The first 4 rows are patterns. Each new row is the sum of 2 different patterns, raised or lowered, with some noise. Before adding, each is slid sideways (what falls off one end comes back at the other) and multiplied by a number that may be negative. Names go in the order of the patterns.
(in the rows, 128 means zero)
Known rows, each followed by the names of its patterns:
[142 129 145 139 137 183 115 121  89 126 157 123 142 125 142 117 124 131
 122 145  73 114  79 179 129 138 102 125 157 128 183 130 117 132 154 164
 120] => j530
[124 141 152 126 118 183 129 133 104 164  92 127 131 142 152 150 137 139
 135 132 136 130 108 131 163 132 126 129 118 144  78 126 159 116 135 127
 129] => j649
[124 126 133 130 147 144 166 120 116 137 111 114 132 143 138 132 170 136
 129 134 130 104 125 114 123 118  99 182 117 109 131 121 129 158 155 130
 127] => j544
[127 149 137 145 150 130 138 171 137 118 156 120 120 151 123 183 118 146
 160 101 152 119 132 113 125 127 133 128 108 132 114 118 139 117 112 119
 146] => j79

New rows. What belongs after each?
[ 99 136 138 120 150 124 142 127 138 137 130 138 110 135 114 160 137 134
 128 138 147 127 156 126 125 131 137 147 128 123 131 143 127 139 160 121
 133] => j530 j79
[148 147 124 111  85 134 142 141 125 115 140 113 121  94 139 145 106 161
 153 154 126 114 137  92 132 129 139 136 158 144 145 170 156 188  64 148
 152] => j530 j544
[ 73  76  65 103  59  95  87  74 112  31  87 117  59 118  43 128  51  99
  94 102 105 104 111  93 106 101  80  96  84  97 102  89  67  80  60  78
  38] => j649 j79
[110 117 125 133 138 154 121 127 158 124  93 133 143 140 145 142 188 136
 107 148 118 133 124 137 117  96 168 136  72 135 125 159 117 182 135 131
 119] => j649 j544
[105 131 124  86 133  68 118 131 100 102  84 120  97 112 102 106 107  62
 122 115 138 118  87 110  98 122 102 129 119 119 126 103 157 142 155  71
 120] => j530 j79
[135 159 142 136 146 119 154 145 130 153 141 123 152 112 155 139 145 127
 133 130 132 134 121 120 123 143 140 121 119 115 150 100 142 151 134 150
 129] => j649 j79
[151 154 163 168 148 194 100 161 164 138 149 147 118 123 145 150 155 161
 148 134 134 138 116 162 156 164 167 150 152 135 145 149 112 137 142 146
 152] => j649 j544
[ 84  93 109 107  96  86  97  86  93 101  96  93 107 100  89 109  91  97
 112 103 106 120 118  92 111  92  92  96  91 119  87  99 101 105 102  82
 100] => j544 j79
[151 173 137 158 191 156 189 158 169 166 196 193 168 187 167 180 197 176
 193 174 155 133 177 179 197 165 174 193 138 177 162 161 164 124 152 136
 196] => j530 j79
[ 99 109 116  76 141 129 161 123  91 124 104 110 107 147 125 114 125  96
 177 106 160  87 111 110 142 120  91 122  75 115 123 141  92  85 113 122
  98] => j530 j649
[141 187 149 134 147 186 175 114 158 151 160 166 143 233 144 120 130 142
 170 145 163 138 141 142 155 109 143 160 126 109 139 191 150 145 111 130
 164] => j530 j649
[ 76  81  25  97  94 115  54  61 115  54  99  63  76  66  29  97  94 123
  72  58  79  66  95  63  87  83  92  91  81 144 109 146  38  90 103 115
  81] => j530 j79
[ 94  78  74  81  79  69  68  78  81  36  89  80 108  60 117  95  82  76
  82  71  69  87  73  75  84  79 120  77  64  93  72  91  84  74 113  81
  56] => j649 j79
[146 149 145 146 172 151 146 149 148 141 143 126 143 141 129 187 135 154
 151 130 152 166 166 148 149 143 138 153 152 143 156 171 152 126 168 134
 137] => j649 j544
[ 93 108 131 128 131 118 170 125  97 130 120 108 122 130 112 108 138 135
  88 123 124 154  73 158 131 123 116 109  98 106 118 119 126 118 123 139
 114] => j649 j544
[104 134 118 131 142 122 114 123 133 104 128 120 106 122 116 153  99 112
 105 109 107 117 131 111  86 109 126  99 124 134 107 140  74 119 109  85
 133] => j544 j79
[ 90  87  86  95  85  89 102  82  60 127  93 104  99 111 111  96 123  97
  93 101 121 124 115 100  89 110  91  93 129  99  98  75 120 115  95 109
  94] => j530 j544
[130 128 138 112 152 133 140 134 140 114 119 130 117 118 130 139 147 134
 137 132 132 132 135 108 154 122 113 131 109 163 125 123 125 114 130 154
 119] => j649 j544
[133 156 163  95 134 163 119 129 118 116 116 120 121 163 105  91  83  98
 129 119 116  98 117 120 108 135 113 142  86 104  79 196 122 113 114 104
 130] => j530 j79
[119 144 119 118 125 125 124 135 151 128 125 166 132 141  90 152 109 126
 133 136 131 131 134 136 132 130 130 129 104 122 136 132 130 125 127 143
  90] => j649 j544
[191 145 160 162 165 182 157 202 154 140 133 150 178 143 165 150 166 145
 142 157 143 163 117 140 112 189 161 158 143 153 182 163 195 161 160 157
 169] => j530 j79
[ 93  64  76  98  71  75  68  77  50  49  90  83 103 103  70  96  79  94
  99  55  94  95  87  79 112  69  91  59  83  82  98  84  69  72  44  55
  94] => j530 j544
[ 68  59 138 110 108  80 107 121  99 182 101  68 119 108 117 102  97 141
  97 119 126 118 101  75  55  73 115  83 108  86  86  83  73  83  94  95
  20] => j530 j79
[132 117 153 118 110 123 139 158 114 115 121 133 130 131 153 139 118  79
 129 138 121 129 124 124 104 119 130  93 136  81 127  73 176 124 130  99
 109] => j530 j649
[118 117 109 107 106 137 136 124 135 118  96 112 101  69 108  89  67  93
  94 140 110 101  93 109  63 148 122  83 134  86 118 112 128 131 128 145
 105] => j544 j79
[114 117 111 135 116 134  68 108  95 160 132 134  88 126 153 127 153 122
  95 116 130 132 112 122  88 125 136 106 168 116  95  92  75 151 102 107
 137] => j530 j79
[161 160 149 194 144 180 128 129 130 190 158 156 132 152 181 157 186 158
 137 152 184 178 139 161 167 169 177 167 212 157 154 128 180 184 146 184
 151] => j530 j79
[135  97 124 139 122 129 117 126 117 127 141 120 116 147 132 128 123 145
 114 130 128 134 151 137 129 141 125 122 137 123 136 123 146 138 115 133
 117] => j649 j79
[151 143 147 152  97 146 171 138 140 140 116 137 101 136 163 130 142 139
 130 131 127 159 144 128 183 146 140 113 158 111 117 136 147 153 152 156
 146] => j649 j544
[163 148 149 138 141 151 147 165 152 145 162 161 153 127 148 113 134 132
 125 145 146 106 145 160 126 169 136 131 157  94 158 129 104 161 123 156
 145] => j544 j79
[ 66  90  59  76  76  99  93  85  90  73 128  91 111  44  92  74 120 100
  59  81  29  83  76  78  62  52  95  89  89  79  80  86  55  71 101 134
  89] => j530 j544
[139 108 135 113  70 102  94 117  97 119 132 105 114  91 164 106 151  49
 103  93 115 135  71  96  54  99 117 118  95  72 114  88 101  92  95 109
  60] => j530 j544
[104 100 105 108  96  53 110 117 101 126 104 142  98  78 115  73 103 108
 106  96 108 110 125  71 112 122  87  90 147 105 111  96  71  72 100  97
 106] => j649 j544
[130 182 120 172  91 131 112 140 130 115 128  84 130 127 119 119  98 123
 112 142 117 134 129 105 150 135 159 156 116 125 138 125 118 149 128 161
 130] => j530 j79
[ 84 140 111 133 109 117 102  85 119 128 123 114 101 129 111 117 111 112
 104  91 138 125 135 117  96 126  88 119 122 117 123 115 121 108 150 134
 143] => j530 j649
[122  99 124 136 101 108 107  96  81 114 116  90 107 115 104 108  99 116
 126  29 112 136  85 121 115  66  92  66 118 100  88 126  89 101  92  88
 118] => j544 j79
[109  91 108 108  99  74 102 114 100  94  99 111  90 144  98 104  85  90
  92 112 136 118 102 124 104 119 103 116 118 107  99  97 170 120 140  69
  98] => j530 j649
[126 149 163 136 171 166 147 144 132 183 127 174 121 144 144 186 156 146
 156 125 174 115 157 150 126 162 143 130 121 145 146 121 162 151 176 141
 121] => j530 j544
[131 176 179 153 176 167 155 149 151 142 124 169 157 151 153 167 167 138
 157 181 170 120 164 172 151 168 169 131 130 187 155 163 142 173 135 140
 144] => j649 j544
[118 111 106  97 120 126  99 116 113  77 112 112 108  79  90 105  89  78
  83  99  93  74 107 114  74 105 111  82 108  58 121  99  67 121  84 105
  92] => j544 j79
[87 64 93 64 64 76 49 85 67 67 65 69 55 53 87 58 60 47 59 73 52 60 47 70
 64 57 71 66 68 33 52 40 64 60 67 50 62] => j530 j544
[111 126 108 116 107 101  93 120 125  50 115 100 133  89 144 107 106 111
  92 109 112 116 120 111 113 138 139 105  96 107 111 125 119 134 157 127
 104] => j649 j79
[122  99 103  95 116 123 104 111 138 111  79 117  71  99 129  93 163  99
 115 123  70 121  69 101  88  94  98 116 102  88 109  93 107  80  96  96
  90] => j544 j79
[ 94 107 100 100  89 138 122  97  98 153 105 123  94 140  72 103 108 121
 127 132 119 128 107 105 119  98  82 108 143 112 105 122  99 121  59 102
 125] => j649 j544
[138 131 151  88 149  93 156 140 151 115 150 153 187 199 114 145 140 169
 176 136 141 119 160 163  99 195 123 158  71 174 170 134 143 117 134 120
 128] => j530 j649
[111  78 100 118  87 118  76  84 123  91 108 112 122 108 113  96 147 133
 137  87 119  92 133 123  98  95  74  91 110  92  74  83 107  65 100 107
  79] => j530 j79
[132 166 102 154 102 187 156 138 134 135 166 135 181 143 137 145 155 171
 131 147 148 150 145 146 188 133 146 117 149 173 141 157 157 159 130 151
 142] => j530 j79
[ 82 141 137  98 133 112 127 109 116 112 102 129  84  80  82 154 130 108
 119 115 137 109 144 107 106 114 135 141 109 129 126 127 107 123 155 107
 117] => j530 j649
[131 110 125 128 128 139 127 129 155 150 117 119 123 121 142 130 154 160
 144 124 121 140 120 128 122 116 107 134 136  69 129 112 139 108 145 118
 117] => j649 j79
[ 85  87  92  72  95  73 107  98  80  98  91 102 112 110  94  94 100  95
 102 101  98 106 117  93  82  99  78  85  88  93  98  92  98  94  99  88
  99] => j544 j79
[46 63 44 32 23 50 66 48 57 65 55 43 49 50 34 54 18 39 23 52 76 45 25 49
 53 48 86 62 45 48 55 63 49 53 57 63 72] => j530 j544
[148 144 151 156 155 134 148 176 146 141 132 142 169 104 154 178 135 150
 145 148 131 157 168 146 137 206 151 158 132 184 131 126 157 172 169 169
 157] => j649 j544
[125  91 102  86  95  77  81  93  95  65  84 130  76  99 106  81 106  70
 116  88  75 122  81 109  97 117 110 114  93  94 118  89 107 111  94 114
 113] => j544 j79
[137 131 144 149 144 141 163 128 136 157 136 118 133 120 137  99 115 189
 120 125 135 132 134 162 166 135 128 163 134 141 120 168 122 160 131 135
 156] => j649 j544
